The rows come from 4 hidden closed curves, with some noise, and rows from the same curve form a group. Each curve winds through 8 dimensions. The rows are also pushed far along 5 directions, which tell nothing about the answers.
Known rows, each followed by its group:
[  5 -13 -13   6 -23 -13  16  28   2  -3   5   7  -8   7   2  -9 -13] : guki
[-11  16  12  18 -20  21  -3  -5   4 -15  15 -14   3  10  -1   5  10] : Meb
[ -3   3   8  -9  -9  18 -15  -7   3  12   7  -4  -5  -6  10   2  12] : guki
[ -6 -19   5   3   8  -1  21 -10  23  15   8 -20   3   5   2   4 -19] : poti
[ -4   7   7  15  -1  11  -2   3   1   6   9 -11  -3  12   2   6  -6] : poti
[  5 -12  14   1  25   2  19 -33  -6  -4 -28  -8  21  -6  14 -15  -2] : tofef
[  4   7 -12   1 -12   6   3  28  -1 -25 -17  30  16  26  -3  -4  12] : guki
[  5 -14   5   8  30  -1   9  -1  -5   0 -21   7  19  18  12 -10   7] : Meb
[ -2  -8 -14  13  -2   6  17  12  13  -8 -11  -2   9  30   5 -19   0] : tofef
[  6   9   4   6   0   7 -11  -4  -2  -5   5   0   4  11   7   9   5] : poti
[ -5  -7   4  -5   1   5   5  -4   8   8   5  -1 -11   4   4   0   4] : poti
[ -9 -19 -18  18   2  -6  30  23  10  -1 -20   4   7  25  -4 -21 -12] : poti
[-26  -2  -3   4  -2  -2  13  -7  10   1  12  -6   1  18   4  -7  10] : tofef
[ -1  18   2  18 -20  15  -2  -2  -2 -15   5  -5   3  23  11   0   5] : Meb
[ 10  -2   7  -4  17 -13 -13  -7  -8 -18 -13   8  17  -9 -27  -1   9] : tofef
[ -6   4  13  -4  30  -2 -26 -16   5  11   9 -13   8 -18 -25  20   3] : guki
[-3  0 -6 -7 -1 -4  3  1  0  3  3  9  1 11  6 10  6] : tofef
[-11 -13  -4   0  -4   0  16   7   6  -3   3   3   6   1  -1  -3   4] : guki
[-20   4   2  11  -4  -3  14  -7   1 -11   1   9  13  28  11   2  16] : tofef
[  2   2  16   4   2  -5 -17  -7  -4   1  15  -3  11  -1 -10  12  -3] : Meb
[-16 -11  26  10  21  -3   0 -18   9   2   8 -11  22  -3 -21  17   1] : guki
[ 10   6 -11   3  10   1   0   2 -13 -11 -35  14   9  17   8 -22  13] : guki
[  5  -1  -7   7 -15  11  19  -9  -4  -5 -20   3  -8   6  30 -14   4] : poti
[ -9  -3 -15  18   5 -10  10   3   2 -16  -5  -6  20  22  -8  -8  14] : Meb
[ -5  23  -6   5 -37  12 -13  12   3 -26  23   0 -16  -4   3  -5  12] : tofef
[-17   9   5  10 -10  16  12 -12  21  12   9 -15 -12  10  25   4  -5] : guki
[ -5  -8   9   2 -12   0   9  -8   1  13  15 -16  -5  -7   5  -3 -13] : poti
[-12  13   0  19 -11  -1  -4  16  -1 -26  11   9  12  14   1  -3  12] : tofef
[  4   5  -7 -12   1   9  -1   7   9   6 -12   4  -8 -12   7   0  -4] : guki
[  1  -8  -4  -7   2 -12   5   6  -3 -12  -6   9  10 -11  -6 -14   0] : tofef
[-19   5   1   5   8  -8 -12   1  16   6  20  -9  -4  -7 -18  15   0] : guki
[  4  -1 -12  -4   2   0   6   6   0   0  -8  11   3  15   7   6   5] : tofef
[ -8   2   8   3   3   7  -6   2   9   6  16 -13   1   6  -8  -1  -4] : tofef
[  7 -19  -2  -8  19 -21   4  -9   1  11   4 -11   0 -34  -5   7 -14] : tofef
[  2   5  -3  -6  -2  -6  -6   8 -10 -27 -11  17  14  -8 -12 -14  13] : tofef
[-12   3   4  17   4   5  11  -2   4 -13   4  -5  15  26 -12   4   0] : guki
[  6  23   0   6 -12  18  -8  -9 -11 -16 -11  10   3  26  19  -3  18] : poti
[ -2  -8   3  -5  14  -9   8   3   3  15  -2   5  -5   0  14  -9 -11] : tofef
[ 4 -7  3 -4 -4  3  3  4  0  4 -2  2 10  6 -1 -5 -5] : Meb
[ -6   6  -2   0  12 -10  -6  12   4  -2  -2   9  10  11 -13   0  -1] : poti
[ -7   1   6  11  -5   3   4 -17   8  -4  12 -17   5   5   6  10   8] : poti
[  7  21  12   3 -21  24  -7  -8 -11 -14   2   0 -16  -3  19  -8   5] : Meb
[-14   7 -11  20   6 -15  -7  11   2 -16   5  -5   8   1 -29   8  10] : poti
[ -2  -1   5  14 -22   9  32 -10   4   8   2 -10 -17  18  39  -7 -17] : guki
[ -5 -22 -18   7  12 -17  17  25   3 -11 -15   5  20  12 -30 -25  -3] : Meb
[  6  12   1  -2  14   7  -6  -6  -9 -11  -9   8  12  10  -4  10   5] : tofef
[  2  29  12  -9  -4  14 -15 -13  -7 -10  -6   8   2   5   4  -1   8] : poti
[ -5   1   4   4  14  -3  -6  -2  -4  -4   9 -12  -4  -3 -23  -7   0] : Meb
[ -3 -22  -8  -5  18 -10  17 -10  -2  14 -22   2  10  -1  10 -15   3] : Meb
[-10   4  11  29   4   2  18 -20   0  -6 -11 -12  20  24  21  -9  -3] : poti
[-20 -27   4  23   2 -30  27   2  15  11  23 -16   0   8  -7   3 -21] : guki
[ -5   1  -9   2  25 -25 -10   9  -6  -7  -8   3  17   4 -45  -3   2] : Meb
[  1 -10  10  -5 -18  14  13  -2  11  21  17 -12 -16   1  25  -1 -16] : poti
[-18 -14  -8  -3  11 -12  15  -1  10   8   5  -4   4   7  -4  -7   1] : tofef
[  4   9   7   8  -9  21   0  -4  -2 -11  -8  -5  10   6   4   1   6] : Meb
[-14   8   2   8   2   4  -3  -9   2   3  18 -19 -16   0  -3   2   5] : Meb
[ -9  22   0  11 -14  18  10  -3   6 -22 -14   2  10  21  11 -10  10] : poti
[ -6  10   4   9   7   5  -5  -3  -5  -6   9  -7 -10   7  -3  -5   7] : Meb
[ 2  4  7 -9  2 -1 -2 -3  1  0  9  2  2 -1 -8 15 -8] : guki
[ -2  -8 -14  11   3 -12   0  29  -3 -31  -8  18  27  22 -18 -15  23] : Meb
[ -6   8   6   1  12   2 -13 -14  -6  -7  -9   0  26   9 -14   7  22] : Meb
[  8  -2   9  -4   9   6   1  -8   6 -10 -13   3  13  -1   2  -1   2] : poti
[-12  -6  -4   3  15 -13   7   4  12   1  -4   1   3  -6  -9   2  -4] : guki
[  4  -5  -3  -3 -11  -3   5   6 -11 -10 -10  15   5   9   7 -15  11] : guki

New rows, each followed by its group:
[ -2   8  -1  -9  -3   5  -9 -10  -4   0  -4  -1  11  -2  -7   6  14] : Meb
[ -1   3   0   1 -19   3   6   0   2 -17  -4   6  -1   5   3 -10   9] : tofef
[ -4   9  -9  19 -10  -9  -2  18   5 -17 -11  12  10  27  -5 -13   6] : guki
[  5   6   6  -5  11   4 -17  -1  -9   6  -4   1  -2 -16 -16   7  -3] : Meb
[ -5   5  -1 -12  -7  -5  -3   4  -1  -4  12   8 -12 -17 -15  13   0] : tofef
[  3  -7  -7 -13   4   7  14 -14   2   5 -19   2   5  11  12 -10   9] : tofef
[-14  34   4  17 -22  14 -13   4   0 -23   5   4   2  17  -5   8  19] : Meb
[ -2   0   0   3 -13   3   9   3   1   4  16 -11 -24  -4   9 -12 -13] : Meb
[  8  -2  -6 -21  22  -8 -29  11   3  10   0   4   2 -32 -30  13   0] : guki
[ -6 -23   5  -5  13   4  19 -15  12  20 -21  -3  16   3  21 -14   0] : guki
[ -7 -11  22   7   5  -7  -5 -23  -2  16  30 -21  -4 -12  -1  20  -3] : guki
[-4 -6  7 -5  3 11  3 -4  1  6  7 -4  0 -7  2 10  1] : guki
[ -2   2   1   7   1 -11   9   0   0   0  -4  -2   1   3  -2  -6 -12] : Meb
[  8   8  -2 -11  15  -1 -17  -2 -12   0  -1  -2 -10 -23 -11   4   7] : Meb
[ -4  -3 -10   9   4 -11  12  -4   2  -4  -2 -11  10  10  -1  -4   3] : Meb
[  2 -24   8 -15  12  -5  11   1   7  13  -2   1   8 -24  -7   8 -12] : guki
[-10 -23  -5   3 -10  -2  15  20  12  15  14   1 -10   7  11 -11  -9] : Meb
[ -1 -12   6   3   7  -3   6   5  10  14   3  -1   4   7   2  10 -10] : guki
[  9 -15  16  12  24 -11  10 -15 -10   0 -16  -7  21   3 -11  -2  -9] : guki
[-20   4  20  22  -4   7   4 -26   5  -7  25 -22  10  26  11   2  15] : Meb
[ -4 -16  -9   0   2  -5  26  -5   0  14 -16   1   0  22  28 -24  -1] : guki
[ -1 -26  -8  18  22 -23  19   6   9  11   8 -17  11  16  -9  -5 -24] : Meb
[  3  -8 -20 -15 -15 -17   7  35  10   3  15  16 -10  -2  -9   7 -17] : guki
[ -4   7 -11   4  -2  -7   2  16   7  -8  -1   0   2  -7 -10   2  -4] : poti
[  4  -2  -4  -2  18 -10  -5   0  -2  13 -14   1  -3  -2  -2  -8  -5] : guki
[-10  -4  13  -2  -2  11  18 -27  12  20  14 -19 -10  13  11  11 -13] : tofef
[  8  -6   1   2  -4   1  -3  17  -2  -2  10   4 -10  -6   7  -4  -5] : Meb
[-3 -9  8 -3  5  7 -6  1 -3  3  5  0  2 -1 -2 -4  8] : Meb
[ 10   6  14 -16   3  20  -8 -33 -11  14  10 -19 -14  -9  20   0   4] : Meb
[  6  -7   6  -3   0   9  13  -3   6  15 -12   4   0   9  25   1  -9] : guki
[  1   6  14  13  27   0 -26 -15  -1 -12   8 -20  20   1 -35   9   6] : tofef
[  0  -6  -2  -4   5  -7  -6  19   0   9   3   7  -6  -7 -15  -1 -11] : Meb
[ -5 -13  -7   1   5   2  -2  14   0  -4   2   5   8  10  -7 -10  14] : Meb
[  0  10 -18   6 -26   3  -3  32   0  -3  12   2 -13   1  -5   0  -5] : poti
[ -5   2  20   1  -7  19  12 -31   4   8   8 -23  -7  -7  28  -9  -7] : tofef
[ -6   5  19  11  11   4 -13 -25   1  -1  23 -24  19   8 -11  16   1] : tofef
[ 23   0 -41 -36 -25  -9  -8  51  -1   1   2  34 -26 -19  -3   8  -4] : tofef
[ 12   6   5  -3  13   7 -13 -10 -10 -13 -14  -1  12 -14   4  -7  12] : tofef
[ 13  -2 -11 -15   6  -9 -11  11 -18  -8 -18  21   6  -4  -9 -14  14] : guki
[ -1  12  -7  -6   3  -1 -14   4  -1   1  15   3  -6   1   4   7   5] : tofef
[ -2  -1  -1   3  -3   2 -13  14   1   4  12   0  -6 -10 -11   9  -2] : Meb
[ -1  -8  -6   2   6 -14  -4   1  -5   9  10  -4  -4   1  -3  -1   1] : guki
[-24  12  10  25 -18  -2  12  -5   7 -20  11  -1  -1  19   4  -1   8] : guki
[  0   7  -7   0  23 -11  -3   1  -5  -8 -23  14  14   8  -9  -4   6] : poti
[ 23  23 -12 -25 -19  11   2   8 -11 -20 -27  28 -10 -14  19  -7   2] : guki
[  0   4 -19  -9 -22  -4 -17  21   3  -4  30  -4 -15 -16 -12  11  10] : Meb
[ -2  -2   6   3  10  12   5  -2   2  -3 -12  -4  14  12   2 -16   2] : tofef
[ 14   6  -4 -20   5   7 -24  16  -5   1  -4  10   0 -14 -14   3   8] : tofef
[ 16   6  17 -10 -11  10  -7 -17 -17  -3  -5   2  -1  -9   9  -2   4] : guki
[  2  12   5  -3  14   4 -17  -5   5  -3  -6  -4   8  -9 -21   7  -3] : guki
[  3 -12  -6 -19   2 -17  -1  10   0  16   5   5 -18 -26 -12  -2 -13] : poti
[ 10 -15  -3 -12  23 -13  11   6  -1   5 -15  10  16  -1 -12   5 -13] : guki
[ -1  17   2   8  -6  -1 -11   5  -9  -9   2   5  -4  -7   5   2   6] : poti
[ -6  -7  12   4  13  -6  10 -13   3  10   6  -9  -5 -11   3   9 -12] : tofef
[ -6   9 -17   5  -9 -18 -12  28   7 -13  17  15  -1   9 -16  15   5] : guki
[ -8   6   0   8  10  -5 -12   6  -4 -10  16  -8  -7   0 -27  -4   4] : Meb
[-28   8  21   8   5  11   7 -41   6   6  17 -22   2  17  11   3  12] : tofef
[ -8  12  -2   7 -21  -3 -21  26   5  -5  46   0 -26   1  -5  12   3] : Meb
[  3  10   7   2  12   5  -8 -16  -3  -2   6  -6   4   6  -7  22   1] : tofef
[-22  -8   3  25  10 -21   3  -8   9  -3  10 -18  10   7 -20  -7   1] : guki
[ 25  -5   7 -24  17  -6 -21  -8 -22  21  -3   1 -15 -46  -3  11  -8] : poti
[  0 -11 -10  -6 -24 -12   9  26   4   2  12  12 -20 -18   5   0  -7] : guki
[  8  10  14 -15   0   4  -8 -22 -15 -12 -10   9   7 -13  11  -7  12] : tofef
[-15  -5  20  23   7  -2  16 -17   5   6  -3 -13  13  11   6   0  -9] : Meb
[ 4 -3 -6 -7 -5  0 -2  5 -1  3 -8  9 11 -2  6  5  7] : Meb
[ 1 -4  6  5 -1 10 -8 -2 -2 -3  8 -5  6 -4  3  7 12] : Meb
